The groups are shells around one centre, one inside the other: the same stretched ball of 6 dimensions in 8 sizes.
Some rows, each with its group after it:
[-24.7  -5.2  13.5  -2.7  15.5  20.4  -0.1   2.3 -16.0 -36.9  13.9  -5.5
  17.5  12.8   3.9  -4.7 -46.7] : j_56
[-23.8  -2.2  37.2  -4.0  21.0  10.7 -12.4  11.1  -0.4 -37.9   6.2   2.2
  22.6   4.5   5.1 -23.0 -29.5] : j_16
[ -5.9  -5.2  37.7 -16.4  40.4   0.2  -6.8   9.4   0.1 -40.5   5.3 -14.8
  11.0  -1.3  33.2 -27.5 -38.4] : j_863
[-40.4  22.1   5.2  27.9   8.0  -6.5  -2.8   5.4 -28.5 -65.8  35.7   6.7
  15.4   5.4   7.8 -27.3 -34.4] : j_99
[-20.1  -1.3  18.6   4.9  45.1  15.2 -11.0   2.2 -18.8 -50.7  10.0 -11.9
  17.0  -6.1  14.3 -34.2 -34.2] : j_16
[-13.5  -7.9  12.9 -26.1  21.5  20.9  23.1   0.1  -6.3 -31.0  23.2 -47.3
   6.1 -19.7  34.5 -14.0 -51.3] : j_56
[-22.6  -8.8   4.6 -17.9   5.7  16.5   4.7   2.2 -13.9 -46.5  27.8 -28.2
   8.0 -24.2  20.5 -31.5 -11.5] : j_360
[-13.3 -16.8   5.0 -20.5  20.5  20.8  -0.5  -0.6 -17.6 -42.3  16.3 -23.9
   7.5  -9.2  20.9 -21.2 -23.8] : j_860
[-31.9  -4.3 -12.7  -5.5 -19.3  10.6   4.1   0.5 -28.0 -52.5  37.1  -6.2
   6.8   1.1   7.3 -12.3 -14.8] : j_103
[-16.3   7.8  28.4   2.3  38.9  -3.6  -3.0   7.3 -10.4 -50.0  15.3 -11.4
  12.1   0.0  29.0 -28.8 -46.1] : j_360
[-18.5  11.2  38.9   9.0  36.6 -11.5 -14.1  12.4  -6.7 -51.6   9.8   7.7
  16.8  12.8  21.5 -28.4 -42.3] : j_99
[-28.7  12.2   7.4  17.0  26.6  -1.2  -5.8   3.1 -27.2 -63.6  27.0  -4.6
  12.4  -2.7  17.2 -34.2 -32.0] : j_99
[-25.2  15.5  19.2  10.4  22.7 -14.0  -5.8   8.9 -16.4 -64.1  28.6  -5.3
   9.8  -8.1  27.8 -41.3 -25.1] : j_56
[-22.0   4.6  22.4  -8.2  21.8  11.1  15.4   4.8  -5.6 -36.7  22.7 -28.9
  12.6  -9.3  25.6 -16.6 -54.5] : j_384
[-24.4  -8.6  19.4 -14.4  15.5  27.6   5.4   3.5  -5.8 -31.7  15.2 -23.5
  17.9 -10.9   8.8 -17.0 -35.4] : j_384
[-28.3  -6.3  -6.2 -13.0  -9.9  12.1   4.6   1.5 -21.3 -52.6  36.0 -20.1
   5.9 -18.5  16.0 -27.8  -4.9] : j_384
[-17.1   1.3  48.2  -9.4  27.9   0.3  -9.4  14.7   8.2 -37.1   5.6  -3.7
  19.2   0.6  19.3 -27.5 -34.5] : j_860
[ -8.3  -0.9  41.9  -7.5  53.5  -1.1 -14.9  10.1  -1.2 -48.2   3.2 -13.6
  14.1 -10.9  32.2 -44.4 -29.6] : j_56
[-21.2   3.1  22.1  -6.7  -2.6 -13.6  -7.7  12.2  -8.3 -51.6  23.9   7.2
   8.6  10.3  20.9 -20.8 -19.2] : j_103
[-29.1  -1.2   6.1   4.9   7.7  10.0  -9.1   3.6 -23.2 -51.9  21.3   4.0
  15.0   8.3   3.3 -18.9 -23.7] : j_860
[-12.6   5.0  38.0 -10.2  37.7   0.8   6.9   9.0   1.6 -37.5  13.1 -23.7
  12.4  -5.1  34.5 -22.8 -55.9] : j_99
[ -6.4 -17.3  37.3 -32.6  30.5  18.9   0.3   7.8   7.7 -25.8   2.8 -28.1
  13.3 -11.3  26.6 -21.3 -34.2] : j_863
[ -9.0  -9.4  14.7 -23.2  24.6  10.2   9.1   2.2  -9.7 -39.2  18.6 -31.6
   4.4  -9.4  35.1 -18.5 -40.2] : j_360
[-35.9  21.1  14.4  18.2  -6.9 -19.7  -4.0  11.4 -18.9 -62.2  35.5  15.9
  12.2  15.4  13.0 -20.6 -29.9] : j_16
[-17.4  10.1  38.5  -2.4  27.0 -12.7  -4.6  13.1  -0.3 -49.2  17.0  -6.7
  12.3  -2.4  30.8 -32.8 -35.6] : j_860
[-31.7  12.6  15.9  17.2  21.3  -3.3 -12.5   7.3 -21.1 -63.2  24.4   3.8
  16.1  -3.3  11.4 -39.1 -20.8] : j_863
[ -7.6 -14.3  22.3 -25.3  35.1  14.7  -2.3   3.8  -5.3 -41.2  11.1 -31.9
   8.1 -22.1  32.2 -35.8 -21.4] : j_860
[ -2.4 -17.2  45.1 -38.8  18.4   9.6   3.4  11.8  15.1 -18.0   0.9 -18.3
  11.4   8.0  29.0  -3.2 -46.3] : j_384
[-38.6   3.8  -5.1   9.5  -1.9  16.8   1.7   0.4 -28.0 -53.3  32.7  -6.1
  15.4  -3.0  -0.4 -19.6 -24.7] : j_863
[-13.2 -11.4  38.8 -19.2  33.6  19.8  -4.8   8.2   4.2 -28.5   0.9 -17.2
  19.0  -4.0  16.2 -20.8 -38.4] : j_384
[-22.4  10.7  33.2  -2.8  -0.9 -19.1  -3.6  15.5  -1.4 -47.6  22.9   9.5
  11.1  16.0  22.7 -15.9 -33.7] : j_103
[ -3.5  -7.4  26.4 -20.9  41.5   2.4  -0.2   5.2  -5.6 -44.1  11.9 -28.8
   5.1 -13.2  41.8 -32.2 -35.1] : j_16
[-32.9   7.3   6.3  14.2   8.6   4.2  -7.1   4.2 -25.5 -55.7  25.0   7.5
  15.8  11.7   3.5 -18.5 -31.4] : j_360
[-12.6 -16.4  17.0 -20.8  22.5  19.4  -4.3   3.0 -10.0 -37.3   9.8 -17.5
  11.4  -3.3  17.8 -18.9 -27.0] : j_863
[ -6.8  -9.7  30.0 -27.6  34.2  16.4  13.1   4.4   2.1 -27.0  10.3 -37.5
   9.3 -10.2  34.9 -14.4 -54.6] : j_360
[-18.5  -1.9  11.8  -9.6  31.9  17.2  10.6   0.2 -14.3 -43.5  21.9 -35.5
   9.7 -19.4  27.8 -27.3 -42.3] : j_360
[-26.7 -13.6   5.0 -17.3 -10.0  21.8   0.6   3.4 -13.5 -37.7  22.3  -9.7
  13.0  -0.8   3.3 -10.8 -16.5] : j_99
[-10.1   2.2  52.0 -11.9  44.5  -4.2  -9.6  14.4   9.4 -41.6   4.3 -14.6
  15.8 -11.5  32.9 -40.7 -33.1] : j_56
[-12.1 -22.1  18.5 -27.8  19.4  28.7  -0.8   2.3  -5.9 -27.8   6.1 -21.2
  13.4  -1.9  13.4 -10.6 -31.7] : j_103
[-28.1  -1.9  -1.0   4.6  30.7  26.6   2.4  -3.7 -27.6 -50.6  22.8 -25.0
  14.8 -16.0  10.4 -29.2 -34.3] : j_16
[-16.7 -13.2  15.3 -18.0   3.0  11.1  -4.9   5.7 -10.5 -37.2  13.7  -1.9
  11.2  13.5  11.8  -6.2 -28.0] : j_103
[-20.1  -4.7  10.8  -3.9  36.7  21.8   0.8  -0.7 -18.7 -45.6  16.2 -26.0
  13.6 -14.2  18.2 -29.1 -36.7] : j_360
[-42.9  23.1  22.5  22.2  -9.0  -9.7  -1.3  12.6 -12.8 -52.0  30.9  18.9
  20.7  20.5   0.0 -11.5 -42.1] : j_56
[-39.2  15.9  20.1  22.5  16.1   6.6  -5.1   7.2 -17.6 -51.3  22.1   6.7
  23.6   8.4  -1.6 -21.4 -42.6] : j_16
[-37.2   4.4  -2.5   9.6  -0.2  17.9   5.9   0.1 -26.8 -47.2  29.8  -4.9
  16.2   7.6  -1.0  -7.5 -41.0] : j_103
[-23.3  -0.9  27.7  -1.2  18.2   1.0 -19.1  10.8  -8.3 -52.3  13.0   5.1
  17.0  -2.5  10.7 -37.2  -9.1] : j_103
[-21.9  -0.3   5.0  -0.2  29.7  14.6   3.0  -0.8 -23.1 -51.0  22.9 -23.1
  10.5 -11.1  20.9 -27.5 -37.0] : j_863
[-10.3 -22.5   2.0 -32.6  13.9  25.3   7.0  -1.7 -14.1 -36.7  18.9 -35.7
   4.0 -17.0  25.9 -18.6 -21.7] : j_99
[-18.2 -10.8  -2.3 -19.8   0.7  13.2   8.6   0.0 -19.2 -44.0  28.3 -23.3
   3.6  -6.3  23.0 -13.8 -25.6] : j_860
[-32.4   4.2  -3.6   4.2  14.0  21.0  13.2  -2.5 -25.8 -48.3  32.2 -26.1
  12.5 -12.3  12.5 -19.4 -42.4] : j_384
[-21.0   7.7  22.2  -0.2  15.8 -10.3  -4.8   9.5 -11.2 -55.0  23.7  -3.8
   9.3  -0.5  25.9 -30.1 -27.3] : j_863
[-28.1  -5.9  -9.4  -0.6  14.5  22.7   0.6  -3.6 -30.8 -53.9  27.8 -20.1
  10.6 -13.7  10.0 -27.3 -20.5] : j_99
[-20.2  -5.7   9.2 -23.1  -6.9   6.6  13.2   5.2  -8.0 -40.0  30.7 -24.8
   4.7 -10.1  26.6 -14.9 -26.4] : j_860
[-24.7  -5.5  12.6 -20.7  -5.4  11.5   8.6   6.2  -5.5 -41.4  29.4 -25.2
   9.0 -20.3  20.3 -25.6 -14.9] : j_384
[-16.3  11.8  49.7  -5.9  23.9 -13.2   1.8  16.2   9.1 -37.4  12.9  -4.6
  15.0   9.7  30.1 -17.3 -54.9] : j_16
[ -8.4 -19.9  19.2 -23.3  34.2  20.6 -10.4   2.6  -9.7 -40.7   5.6 -21.7
  11.1 -13.2  21.6 -31.7 -16.7] : j_56

New rows. What belongs after each?
[-16.1   2.1  37.4 -11.9  11.4 -10.8  -6.7  14.5   2.5 -43.4  15.2   0.1
  11.6   6.0  25.4 -23.1 -28.1] : j_863
[-18.4 -16.4  -1.4 -29.1  13.2  35.0  20.9  -4.2 -13.5 -32.8  26.2 -51.7
   6.7 -30.5  24.4 -19.0 -32.6] : j_56
[-29.7   0.8  12.0 -11.9  -2.5  16.1  16.8   4.4  -7.7 -36.5  30.4 -25.9
  12.7 -12.0  15.5 -13.6 -38.0] : j_384
[-10.7  -5.9  47.8 -17.0  31.1   0.3 -14.4  14.2   8.3 -38.0   2.0  -5.0
  16.4  -1.9  23.4 -31.6 -24.7] : j_384
[-10.2  -9.9  49.3 -27.8  24.2   7.3  -5.1  14.2  15.2 -28.4   3.0 -16.4
  16.1  -8.5  25.1 -26.3 -27.9] : j_16
[-29.5  15.2  18.4  10.5   5.7 -13.3  -3.3  10.1 -15.3 -57.7  29.3   5.4
  11.8   7.9  18.1 -24.1 -32.0] : j_863
[  6.1 -22.4  37.3 -41.7  42.7  16.5   4.1   5.5   7.5 -22.4  -1.7 -36.0
   7.0  -6.3  40.5 -14.5 -47.5] : j_103
[-27.9  -8.5  23.2 -15.6  -5.1  19.3  -0.3   8.5  -1.3 -31.4  16.2  -6.5
  18.9   0.5   1.6 -11.5 -24.2] : j_56
[-22.6 -14.2  16.1 -24.3  -5.2  18.4  -0.1   6.6  -4.0 -35.5  19.4 -15.3
  12.8  -9.9  10.6 -19.1 -11.8] : j_99
[-30.4   4.9  20.4   1.0   6.9  11.6   5.4   6.6  -9.6 -37.8  20.9  -5.6
  18.3   8.7   6.5  -7.7 -48.0] : j_360
[-23.4  -1.0   9.9  -2.8  31.2  19.3   4.0   0.2 -17.9 -47.8  21.5 -28.7
  13.0 -20.0  19.7 -32.7 -33.6] : j_863
[-16.7  -9.2  14.6 -15.4   8.7  10.9   1.7   4.3 -11.6 -36.8  16.1  -8.7
  10.3  11.7  16.6  -4.7 -39.8] : j_360
[ -6.3 -10.6  36.2 -21.0  30.8   1.1 -12.4  10.4   0.8 -40.6   4.4  -9.0
  10.8  -0.6  28.3 -28.1 -24.2] : j_99
[-13.1  -8.1  28.5 -23.2  33.1  19.6   8.8   4.8   1.1 -32.8  13.3 -39.0
  12.2 -24.2  29.8 -28.9 -38.0] : j_99
[-45.5  13.0 -10.4  18.3 -15.0   6.9   4.2   1.6 -32.2 -60.1  42.5   1.3
  13.9   1.7  -1.4 -18.0 -24.3] : j_99
[-32.6  12.8  23.0  14.4   8.9  -2.1  -5.3   9.5 -13.9 -48.7  20.9  12.3
  19.2  19.2   4.5 -12.7 -44.0] : j_360
[-21.1  -1.5  19.5 -20.4  -2.1   2.0   9.1   8.8  -2.0 -41.5  28.4 -22.3
   7.4 -14.3  27.5 -23.6 -22.7] : j_384
[-17.6   4.4  21.2  -2.1  40.8   4.4  -0.2   4.4 -12.5 -52.9  19.6 -26.1
  10.7 -20.6  31.4 -41.8 -33.0] : j_384
[-14.6 -16.4  16.3 -21.3  11.9  16.1  -6.2   4.6  -9.5 -37.7  11.5 -10.3
  11.3   1.5  14.5 -16.0 -21.4] : j_860
[-16.2  -2.4  33.5 -11.0  11.8  -1.3  -5.7  11.4  -1.2 -36.3  10.1   4.5
  14.2  19.9  16.6  -7.2 -41.7] : j_360
[-21.8  -0.5   9.8  -8.0   2.0  -3.0  -2.8   6.5 -15.7 -53.4  27.5  -6.3
   6.7  -1.9  21.9 -25.0 -17.1] : j_360
[-36.5   3.4   9.3   0.7  -9.2   8.9  -1.3   6.9 -14.7 -49.8  30.4  -3.2
  15.8  -6.4   3.2 -24.5 -14.1] : j_863
[-23.2  -0.1   6.6  -7.6  -2.6  -0.7   2.5   5.3 -17.1 -49.8  29.3  -6.7
   6.7   4.0  20.0 -15.4 -26.8] : j_863
[-34.9   5.3  15.7  -8.2 -27.1   0.7   8.9  10.9  -5.1 -40.6  34.1  -1.8
  13.0   4.2   8.2  -8.1 -25.8] : j_56
[-34.9   4.2  20.5  -0.9 -15.0   6.3   1.2  10.3  -6.9 -38.1  24.0   7.7
  18.9  15.8  -1.0  -3.5 -34.4] : j_103
[-22.5  -9.2  -5.4 -13.0  13.1  18.6   2.9  -1.8 -23.6 -53.5  29.6 -30.8
   6.0 -27.4  21.7 -36.6  -9.0] : j_103
[-15.1   7.8  45.7  -4.5  33.9  -7.9  -5.0  13.8   4.1 -42.3  10.0  -6.8
  15.4   1.8  28.6 -27.9 -44.3] : j_863
[-24.5  -1.7  24.7 -16.3 -13.5  -0.1   2.6  11.9   0.0 -36.8  23.2  -1.5
  12.2   7.6  14.3  -9.1 -26.6] : j_360
[-19.4   4.6  15.9  -3.8  30.6   6.7   8.0   3.0 -13.8 -47.8  23.5 -27.1
   9.6 -13.2  29.7 -28.0 -43.9] : j_360
[  0.4 -29.9  19.3 -51.7   9.9  22.7  11.4   3.2   3.1 -19.8   9.6 -36.9
   2.9  -6.5  33.2  -3.3 -33.3] : j_56
[-29.9   7.7   0.3  14.9  17.4   4.4  -4.2   1.0 -30.9 -59.5  27.2  -0.6
  12.3   7.0  10.6 -21.8 -35.2] : j_103
[ -7.4 -16.7  22.2 -25.8  42.5  29.5   8.3  -0.2  -5.3 -27.6   6.0 -39.7
  11.9 -13.6  27.3 -17.2 -49.9] : j_384
[-34.1  24.5  35.9  20.3  12.2 -19.1  -8.6  15.8  -6.6 -57.2  24.5  14.8
  19.2  10.4  13.7 -29.6 -36.4] : j_103
[-11.0 -15.3  37.7 -26.8  33.0  23.4  -1.8   7.4   6.6 -26.4   1.7 -26.2
  17.1 -13.0  20.0 -23.9 -33.7] : j_103
[-35.0   9.7   6.7   6.4  -9.0   2.7   7.6   5.6 -18.7 -47.4  32.8  -0.1
  13.3  12.1   7.3  -6.0 -41.7] : j_360
[ -9.4 -18.8  28.0 -35.4   7.0  13.8   1.1   8.4   4.4 -27.4  10.0 -18.7
   9.7  -2.1  22.7 -11.8 -25.7] : j_863
[-19.4   1.3  13.2  -9.8   4.1  -2.8   5.6   6.4 -12.6 -46.0  26.5 -10.1
   6.4   5.6  25.6 -12.8 -36.9] : j_360
[-23.1   2.9  32.8  -7.2  -1.3  -9.1  -9.2  14.8  -0.4 -44.8  18.3   9.0
  14.2  10.4  14.9 -19.9 -21.4] : j_360
[-22.5  -8.6  15.9 -24.2 -14.3   8.0   6.1   8.4  -2.9 -36.3  25.6 -13.6
   9.1  -3.6  16.9 -12.3 -19.2] : j_360
[-22.1  -2.0  30.2  -4.8  15.3   7.9  -7.3   9.5  -4.8 -37.5  10.0   2.8
  18.6  13.6   8.1 -12.2 -38.5] : j_863
[ -6.5 -23.2   6.3 -39.7   4.6  20.5  13.6   0.2  -8.4 -28.3  18.5 -33.2
   1.9  -3.4  29.7  -2.0 -35.5] : j_56
[-22.1   9.5  37.6  -1.4  32.8   4.5   5.2   9.6   0.6 -39.5  15.6 -19.1
  17.5  -8.2  23.9 -26.5 -51.2] : j_103
[ -0.9 -18.8  39.5 -33.1  45.9  19.8  -1.8   6.5   7.0 -26.9  -2.0 -32.9
  12.4 -14.4  32.3 -26.4 -37.4] : j_99
[-33.2   9.3   9.8  -0.5 -23.6  -6.5   8.5   9.2 -13.3 -45.8  35.6   5.4
  10.2  17.8  11.1  -1.0 -36.9] : j_56
[-19.3 -18.1  -3.3 -26.3   5.7  30.1  11.3  -2.7 -16.8 -37.2  25.0 -36.5
   7.0 -20.5  18.2 -17.9 -21.7] : j_360
[-28.4  10.3  17.5  18.4  32.4   2.8 -11.8   5.0 -22.3 -57.9  17.6   3.1
  18.0   5.1   9.7 -30.6 -36.2] : j_99
[-20.7   4.7  32.7  -7.2  14.0   1.9   6.4  10.0  -0.5 -34.1  16.2  -7.7
  15.1  11.9  19.6  -6.4 -55.5] : j_863
[ -9.9  -3.7  31.2 -25.5   8.8  -5.8   7.0  11.1   3.8 -35.8  18.6 -17.1
   5.6   1.5  35.8 -13.6 -38.5] : j_384
[-23.5 -14.8   6.5 -18.9  -3.6  25.6   5.0   1.8 -12.9 -31.9  18.9 -13.5
  13.2   4.5   5.0  -2.1 -31.7] : j_384
[-23.3  -7.1  19.8 -22.5  -9.8  14.9  13.4   7.3  -0.4 -26.6  22.0 -16.1
  12.7   4.6  13.4   1.2 -41.4] : j_99
[-39.7   9.0 -14.1  12.2  -5.9   8.9   5.8  -0.8 -33.9 -62.3  42.8 -10.9
   9.8 -10.0   7.7 -26.2 -19.9] : j_99
[-18.1  -7.7  11.6  -4.4  29.3  14.8  -8.6   1.7 -19.6 -48.1  13.2 -10.4
  12.9  -1.1  14.7 -25.2 -28.4] : j_99
[-22.3  -8.8   9.3  -5.5  15.4  18.3  -5.5   2.0 -19.0 -42.7  14.8  -5.4
  14.5   7.2   6.7 -13.4 -31.6] : j_384
[-12.7  -3.3  45.1 -21.9  14.1  -2.2  -1.2  14.8  11.5 -31.3   9.6  -8.5
  13.6   3.8  25.9 -16.6 -36.8] : j_863
[ -0.9 -13.3  53.3 -41.7  23.1   4.6   6.4  14.3  22.1 -18.3   2.4 -26.7
  10.6  -3.5  38.0 -12.7 -44.9] : j_56
[-38.0  17.4  11.3  16.3  -8.7 -13.2  -6.3  10.4 -19.6 -62.8  35.4  13.4
  13.5   7.5   8.5 -26.4 -18.9] : j_860
[-11.4  -3.6  18.6 -16.9  15.8  -0.5   6.2   5.8  -8.9 -40.9  19.7 -16.3
   5.1   5.8  32.1 -11.0 -44.3] : j_384
[-16.0   2.6  43.5 -11.9  29.7  -1.8  -5.5  13.4   6.5 -42.5  11.8 -15.0
  15.1 -14.0  28.2 -38.2 -27.1] : j_103
[-25.7  -3.5  25.7 -19.0 -11.9   3.1  -0.1  12.4   2.2 -39.4  24.0  -7.9
  12.9  -8.0  14.5 -22.8 -11.3] : j_56
[-35.0  13.8  24.0   6.4   9.1   6.4   8.3   8.5  -6.9 -43.5  27.2 -12.2
  18.8  -6.3  11.3 -21.7 -43.4] : j_56
[-20.6  -9.1  -1.0 -16.1  18.7  20.1   5.6  -1.5 -19.5 -51.1  28.5 -38.2
   6.1 -34.2  25.8 -40.1 -11.6] : j_56
[-15.5   5.7  29.6 -10.8  27.1   0.4  11.7   7.6  -1.9 -39.2  20.2 -25.7
   9.8  -6.4  34.7 -19.8 -53.6] : j_384
[-26.4  -5.9   4.8  -5.7  -2.9   5.0 -12.0   5.5 -19.8 -55.4  25.1   1.5
  10.5  -2.4   8.7 -28.8  -1.3] : j_16
[-34.8  17.4  22.6  16.2  12.5  -7.3  -7.5  10.6 -13.8 -59.3  27.2   4.1
  17.4  -2.8  11.6 -35.7 -24.9] : j_863
